The first 4 rows are patterns. Each new row is the sum of 2 different patterns, raised or lowered, with some noise. Before adding, each is slid sideways (what falls off one end comes back at the other) and multiplied by a number that may be negative. Names go in the order of the patterns.
(in the rows, 128 means zero)
Some rows, each with the names of its patterns after it:
[113 139 136 155 157 140 137 155 122 105 158 128 100 149 119 154 148 144
 152 117 117 158 154 122 107 133  96 134 112 139  95 157 134 131 129 126
  97  97 119 133 118 123 159 160  95 143 136 156]
W
[137 125 160 160 157 133 154 121 137 156 155 137 100 121 118 100  97 113
 143 101 146 105 115 159  97  95 134 145 149 154 103 113 102 158 146 138
 129 105 130 147 106 109 150 136 124  97 127 145]
F
[120  95 129 116 106 120  95 103 142 136 108 111 107 140  98 113 136 114
 125 113 123 141 100 152 113 106 134 120 132 102 140 118 129 137 110 148
 133 143 140 107 161 138 112 157 161  98 104 100]
P
[120 108 151 136 153 102 128 147 117 146 121 156 126 127 102 154 146 100
 128 134 124 142 139 126  97  98 154 108 108 153 151 123  97 153 151 108
 146 154 139 126 132 107 121 146 151 126 116 159]
K

New rows. What belongs after each?
[186 174 182 133 173 113 150 166 154 165 121 100 106 119 115 130 125 123
 159  93 123 154 111  98 122 168 119 167 123 104 111 150 162 121 129 103
 115 163  85 105 127 122 138  68 116 157 107  96]
F P
[139 170 127 168 123 121 185 180 109 147 144 159 118 161 127 130 153 136
 124 129 140 112  99  92 140 129 103 165 110 129 150 110 130 118 176 153
 143 124 121 117 143 173 139 142 132 127 176 125]
F P
[ 80 115 136  83 106 131 129 117  70 139 136 107 133 171 108 117  89 123
  82 120 125 120 109  65  86 115  89  70  91 111  92 106  79 108 127  83
  72 115 139 106 155  79  81  92 134 136 105 128]
F P
[126  99 110  91  99  89 144 103 130 115 114 137 102  82 102 108 132 102
 113 166 133 119 128 116 152 109 139 107 158 142 139 141 133 143 105 163
 136  82 167 129 138 168 167 126  96  89 151 124]
W P
[ 78 101  64  69  79  71  91  85 116  59 104 107  51  80  88 117  75  46
 126  83  45 103 112  56  80  61  66  41  86  85  43  87  65  40  91  69
  88  68  59 102  44  75  71  79  76  93  67  80]
P K
[158 169 170 179 202 168 202 172 188 180 158 198 176 172 180 146 195 181
 179 174 190 200 164 166 185 168 169 154 168 153 168 198 139 137 162 163
 129 180 216 217 173 175 188 199 180 194 218 199]
P K
[ 95  89  71  97 107  92 130  68 137  81 103  87  86 103  73 110 108 116
 117  77 123 108  90  87 102 116 101  64 141 120  62  57  58  86  58  83
  94  98  65  70  98 104 114  62  72  71  91  83]
W P
[105 139  81 112 104 104  86 118  87 104 136 111 101 104  93  91 127  95
  93 139 107 120 127  99 122  99 104 124 103  83  76  81  54  90  91  85
  83 107  90 119  74  75  77  90 104 115  69  81]
W F
[160 112 120 100 101 138 147 156 118  99 110 144 147 120 113 145 145 109
 134 153 146 143 128 106 115  98 118  85 115 118 126 107  96 105 117 174
 144 127 145 160 156  99 158 126 137 140  82 184]
F K
[166 158 154 131 183 162 118 193 150 185 174 154 196 149 127 198 203 125
 121 133 121 132 144 155 111 173 136 133 170 155 107 106 134 166 122 139
 184 172 120 155 160 187 121 182 155 155 187 159]
W P
[182 152 152 166 182 153 134 188 159 153 170 137 142 155 175 201 108 174
 190 116 115 183 206 153 145 202 142 150 161 166 178 192 154 141 152 171
 178 121 186 189 135 158 143 195 165 135 191 132]
P K
[115 153 143 131 129 118 139 147 161 139 130 142 168  93 137 127 141 133
 137 173 114 132 157 121 106  95 170 104 131 100 133 136  97  93  91 106
 136  65 116 157  72  93 176 126 155 112 138 114]
W P
[ 93 137 121 111  69 102 135  96 126 127 165  89 127  97 164 114  99 124
 141 137 136 126 139  81  71 163  94  74 152 125 130 100 146 153  88 122
 156 148 101  96 102  82 137 120 120  75 167 112]
W K
[ 30 100  66  95  44  73  99  64  93  99  62  73  99  70 130  78  70  94
  77 118  99 120 121  51  52 120 114  90  40  99  54  69  68  90  58 109
  65 100  49  82  63  38  72  76  79  54 112 108]
W P
[142 140 185 158 133 155 155 136 110 148 151 113 140 135 122 139 116 119
 158 174 164 137 150 144 155 131 154 179 143 129 120 172 158 144 144 148
 152 118 152 141 166 131 117 183 128 143 164 128]
P K
[ 86  82 140 132 114  99 114 121  90 108 138 154  53  89 106  87  95 100
 121  86  97  49 109 127  82  83  96  80 124  89  91  78  64 125  73  81
 135 103 117  63 108 130  79 122 112 122  96 111]
P K
[147 187 179 119 188 145 185 162 157 170 170 193 150 169 172 142 151 157
 150 122 158 164 145 162 176 150 114 163 190 194 156 165 157 134 170 145
 185 149 163 151 168 164 165 125 156 161 155 154]
W P
[160 142 114 146 143 127 156 128 133 137 105 178 157 170 126 120 133 145
 171 123 137 131 100 113 143 156  81 162 142 127 147 141  98  74  95 164
 106 102 180 182  93 112 161 183  95 155 162 163]
W K
[128 139 130 140  98 159 146 109 127 104  88 113 100 152  67 132 145  97
  95 151 122 125 120 153 115 131 167 155 127 157 112 136 129 144 145 127
 173 149 121 152 122 117 152 106 131 111 132 162]
W P
[182 164 161 103 116 165 134 145 166 151 158 142 147 165 138 185 170 150
 140 157 107 125 150 165 125 148 166 124 112 161 171 171 129 166 186 153
 159 162 158 162 157 105 196 191 126 138 143 130]
F K
[135 122 130  57 134 114  77  66  85 122  80  69 130 111  62 101 133  85
 128  91  79  72  87 127  91  85  99  96 115  79 157 102 101 105 117  85
  80 107 111 128 109 122 137 102 103 119  72  77]
W K
[ 71  53  92 110  73 112 125  70  86  84  83  62  74 119  84  62  57 120
 104  84 128  79 115  67 117  78 116  75  90 116 116 116 102  83  95  98
  94  99  96  98 100  54  87  88 112  58  54 101]
W K
[139 194 198 109 159 167 196 140 155 154 182 158 148 147 177 134 140 174
 139 108 171 159 183 183 186 196 153 129 196 161 164 146 138 142 178 131
 148 112 167 177 167 176 129 111 115 142 174 142]
W F
[165 152 144 135 161 149 140 126 168 145 143 179 123 162 175 127 183 110
 152 152 125 171 157 147 116 168 164 137 186 126 153 127 165 139 109 135
 167 125 141 201 179 167 166 176 121 141 194 141]
W P
[137 172 113 108 124  97  87  91 107 113 156 112 117  85 117 156  68 109
 143 112 128 119 133 111  89 145 114 136  93 110 127 163  81  87 171 126
 116 110 108 122 132 146 174 118 163 144 114  94]
F K
[173 161  96 133 169  87 122  91 118 107 121 140 124  90 107 165 167 143
 199 160 169 121 190 101 151 152 110 169 194 156 128 114 130 164 124 130
 147 110 123 113 179 129 117 133 127 108 124 112]
W F
[123 161 113  91  94 105  91 114  80 119 120 138  88 111 137  79  89 154
 160 112 163 115  85  70 153 168 106 102 113 104 114  92 101 138 143 121
  72  96 136 136  84 160 166 133 115 123 133 131]
F K
[162 141 127 124 168 136 136 144 121 143 107 156 121 160 126 106 152 167
 152 159 137 145 142 179 189 116 183 176 111 113 158 183 129 111 182 137
 118 144 148 149 166 147 142 102 152 172 103 152]
P K
[105 117 110  73  91 119 134 107 150  94  83  91 130 128 109  89 104  88
 129 102  79 128 107 119  74 107 117 102 112 109 127 111 100 140  64 105
 132 100  88 105 118 112  91 107  95 124  99 119]
F P
[157 151 155 111 143 143 155 143 148 125 117 100 107 118  97 116 138 111
 166  97 147 149  92 110 133 158 132 166 110 125 118 146 176 149 151 124
 120 188 127 103 182 172 105  90 116 151 116 133]
F P
[153 113 136 164 120  84 115 122 100 124 121 126  89 144 123  91 156 121
  92 123 124 170 146  92 126  89 161 120 138 132 129 103 126 132 118 141
 142 112  98 129 167 160 105 174 169 129 114 159]
F K
[ 93  91 112  88 108 120 145 109 123  87 126 160  92  75 126 110 134 127
 105  80 116 151 141 128 123  80  93 128  96  98 140 148 136  71 128 137
 142 109 156 151 162 137 149 118 139 139 123 147]
W F
[ 82  66 119  83 114  83  69  79  96 116 127 135 114 141 146  80 149  77
 121 113  76 150 150  90  84 100 107 129 152 133  97  89 131  91 128 112
 101 130 145 121 120 110 151 119  81  83 138  76]
W F
[138 152 133  88 163  78 146 149  92 144 135 141  95 110 103 131 146 119
  90  89  93 136  99 108 117 107 104 128 134 145 146 147 103 123 137  96
 122 119 102  88 136 128 120  86 140 154 113 135]
F P
[113  88 145 116 164  74  97 101 102 154  93  87 122 123 114  72 107 161
  88  66 132 137 109  89 118 106 103 141 111 117 108  90 129 142 138 165
 133 152 111 131 106 135 141  91 135 168  85 107]
F P
[104 120 129 136 130 142 117 141 142 115 124 145 143 154 107 148 130 152
 139 110 160 124 140  94 177 145 117 142 123 157 152 164 146  93 140 165
 110 148 192 130 116  83 154 125 125 143 134 139]
P K
[137 130 124 116 157 147 146 112 143 129  95 161 117 112 141 115 125 151
 148 125 108 117 143 157 120 101 104  69 144  91 117 114 164 123 107 132
 135  88 109 128 136 106 118 132 143 104 154 126]
W K
